The groups are shells around one centre, one inside the other: the same stretched ball of 3 dimensions in 10 sizes.
In the rows, zero is written as 128.
Some rows, each with its group after it:
[120 154  88 160 146 137 126 119 105 154 137 104 145 148 110 158 119 122
 173 105] : J_364
[111 189  61 199 194 145 142  70  32 205 126  74 186 151  84 185  78 117
 172  97] : J_251
[116 147  87 161 151 119 130 122 110 166 125  99 144 157  96 159 110 123
 197 100] : J_948
[120 164  81 183 153 126 126 122  92 171 145  92 154 153  97 178 107 120
 200 101] : J_395
[124 142 104 102 127 195 120 101 126  95 136 141 123 120 165 102 161 125
  59 124] : J_395
[124 120 111 113 113 138 118 145 164 110 132 133 110 144 135 120 153 128
 151 112] : J_364
[123 104 122  73 105 159 119 135 184  83 116 154  94 135 158  83 172 131
  99 119] : J_964
[131 111 124  85  90 164 108 153 189  69 145 156  91 129 169  95 184 129
 103 124] : J_835
[125 107 120  90 100 143 115 152 187  90 129 147  95 140 149 101 169 130
 133 116] : J_964
[116 116 104 122 130 111 128 139 155 141 109 119 117 160 108 128 130 129
 189 102] : J_212
[113 181  69 179 182 158 139  73  48 184 127  87 175 144 100 167  94 118
 145 103] : J_835
[124 183  78 173 158 178 125  91  65 150 157 101 163 130 128 163 120 118
 119 113] : J_395
[114 177  69 198 177 125 136  99  60 198 133  77 173 157  81 188  85 119
 204  96] : J_363
[112 139  90 140 155 126 136 107 112 163 106 106 141 156 101 140 111 126
 173 100] : J_212
[124 160  91 145 141 172 122 106 101 129 148 117 142 131 137 141 136 121
 114 115] : J_948
[119 148  94 126 145 170 128  98 108 129 127 122 137 134 136 124 136 124
 105 114] : J_964
[124  98 126  57  99 171 117 132 191  67 115 164  87 129 171  68 183 132
  73 123] : J_363
[122 156  93 126 143 188 125  92 101 120 137 125 140 125 148 122 142 123
  80 118] : J_363
[124 122 109 118 114 133 118 147 162 114 134 130 111 146 131 125 150 128
 161 111] : J_948
[118 185  71 183 173 164 132  82  52 173 143  90 172 139 109 171 103 117
 141 106] : J_476
[126  89 133  51  86 163 113 150 212  57 119 169  76 131 175  65 191 134
  84 124] : J_476
[112 108 107 102 133 119 133 126 159 136  92 126 114 158 113 110 132 131
 166 103] : J_251
[123  91 128  61  94 152 117 147 204  73 113 161  83 137 161  75 180 133
 104 119] : J_68
[120 107 113 107 113 117 121 153 178 119 117 132 104 155 123 117 147 130
 178 107] : J_212
[118 104 117  75 115 153 125 126 174  96 104 148 100 140 148  84 161 131
 105 115] : J_476
[117 165  82 152 162 166 132  86  79 154 129 105 155 137 120 145 116 121
 122 109] : J_68
[119 173  77 182 163 143 129 103  74 172 143  91 163 147 102 174 105 119
 173 103] : J_68
[115 103 111 105 123 108 128 144 173 131 101 128 107 161 112 115 137 131
 185 102] : J_835
[121 108 118  80 111 156 121 131 174  92 115 148 100 137 152  89 165 131
 106 117] : J_364
[114  94 116  85 118 118 128 140 184 118  92 138  99 157 123  97 146 133
 161 105] : J_251

New rows. What belongs after each?
[129 108 125  74  92 171 111 145 190  65 136 160  89 127 173  84 186 130
  86 125] : J_212
[112 171  71 188 177 125 138  95  65 196 123  81 170 158  82 179  86 120
 198  95] : J_476
[117 148  93 127 149 167 130  94 105 135 121 119 139 136 131 124 131 124
 108 112] : J_68
[117 115 107 112 127 122 127 135 159 130 110 126 114 154 118 119 137 129
 169 105] : J_964
[125 100 123  80  97 142 115 153 195  85 123 151  90 141 152  93 172 131
 129 116] : J_964
[113 150  86 143 160 146 136  95  96 159 113 106 147 147 110 140 113 124
 146 104] : J_68
[117 189  68 190 178 162 133  79  44 181 143  85 177 140 104 177  97 117
 147 105] : J_363
[118 101 113 108 114 101 124 158 184 127 109 129 103 162 112 120 141 131
 200 102] : J_251
[127  82 137  47  79 155 111 160 225  53 119 172  70 133 174  64 195 135
  95 124] : J_363
[112 141  87 154 157 113 136 115 110 174 109  99 144 162  89 153 104 125
 200  96] : J_476
[123 157  93 131 142 184 124  96 101 121 140 123 140 126 146 127 141 123
  89 118] : J_212
[130 104 128  71  88 168 109 150 197  62 137 162  85 127 174  83 189 131
  89 125] : J_476
[119 127 106  98 131 165 127 109 140 111 115 136 119 135 144 102 149 128
  98 115] : J_68
[129 112 120  92  96 155 111 151 183  81 140 149  96 134 159 101 175 129
 118 120] : J_212
[127 129 114  89 112 191 116 117 151  79 138 150 109 120 172  93 174 127
  62 126] : J_363
[124  92 129  60  93 156 116 146 203  70 115 162  83 135 164  73 182 133
  98 120] : J_68
[116 106 111  98 123 123 127 136 170 123 102 133 107 154 122 107 143 131
 161 106] : J_212
[120 128 107  94 129 174 126 106 139 104 118 139 118 131 151  97 154 128
  84 117] : J_476
[123 144  95 157 132 123 121 141 129 146 144 108 133 152 110 159 127 124
 194 105] : J_251
[112 147  87 137 161 147 137  92  98 158 108 108 146 147 111 134 114 124
 141 104] : J_363
[121 147  97 120 140 179 126  98 112 119 130 127 134 129 145 118 143 124
  90 117] : J_68
[123  80 132  56  89 136 117 159 221  74 107 162  75 144 155  72 180 135
 126 116] : J_363
[114 138  92 137 149 131 133 113 118 154 112 110 137 153 107 138 118 125
 167 103] : J_364
[126 142 101 137 123 151 117 134 134 120 148 123 126 138 135 138 145 124
 145 113] : J_212
[112 145  86 154 158 121 135 110 105 172 112  99 146 159  94 152 105 124
 188  98] : J_68
[116 104 112  98 122 120 128 138 172 124 100 133 106 156 120 107 142 131
 165 105] : J_476
[118 100 116  98 113 114 124 151 185 117 108 135 100 156 123 109 148 132
 175 106] : J_476
[127 126 112 105 111 163 115 135 158  95 140 140 110 132 153 111 163 127
 112 119] : J_364
[120 129 101 135 130 122 124 138 143 139 126 117 124 154 113 139 131 127
 182 105] : J_964
[125  79 136  53  82 141 113 164 227  64 114 167  71 141 162  70 188 135
 118 119] : J_363
[129  82 140  40  74 167 108 160 228  41 125 178  67 127 185  58 204 135
  76 127] : J_395
[118 185  71 183 174 164 133  81  51 174 142  89 173 139 108 171 102 118
 141 106] : J_476
[116 113 108 111 126 120 127 137 161 130 108 126 113 155 117 118 138 130
 172 105] : J_948
[119 179  76 171 167 169 131  85  62 162 142  97 165 136 117 161 111 119
 129 109] : J_212
[122  94 124  77  98 135 118 154 200  88 115 151  88 145 146  90 169 133
 137 115] : J_948
[126 104 120 101  98 125 114 166 193  98 131 141  94 148 137 113 163 130
 167 112] : J_395
[115 157  81 171 161 123 133 111  92 177 125  93 154 157  92 167 101 122
 195  98] : J_948
[119 157  90 132 150 180 129  89  94 132 131 119 144 130 138 127 133 123
  94 115] : J_476
[117 165  84 142 161 180 132  79  78 144 128 112 154 131 131 135 123 122
  96 113] : J_395
[127 116 119  79 104 179 115 129 171  74 132 155  99 125 171  86 178 129
  75 124] : J_68
[127 123 112 112 109 147 115 145 164 102 140 136 109 139 144 118 159 128
 138 115] : J_948
[115 167  77 173 169 141 135  94  74 177 127  92 162 150  98 165 100 120
 168 101] : J_964
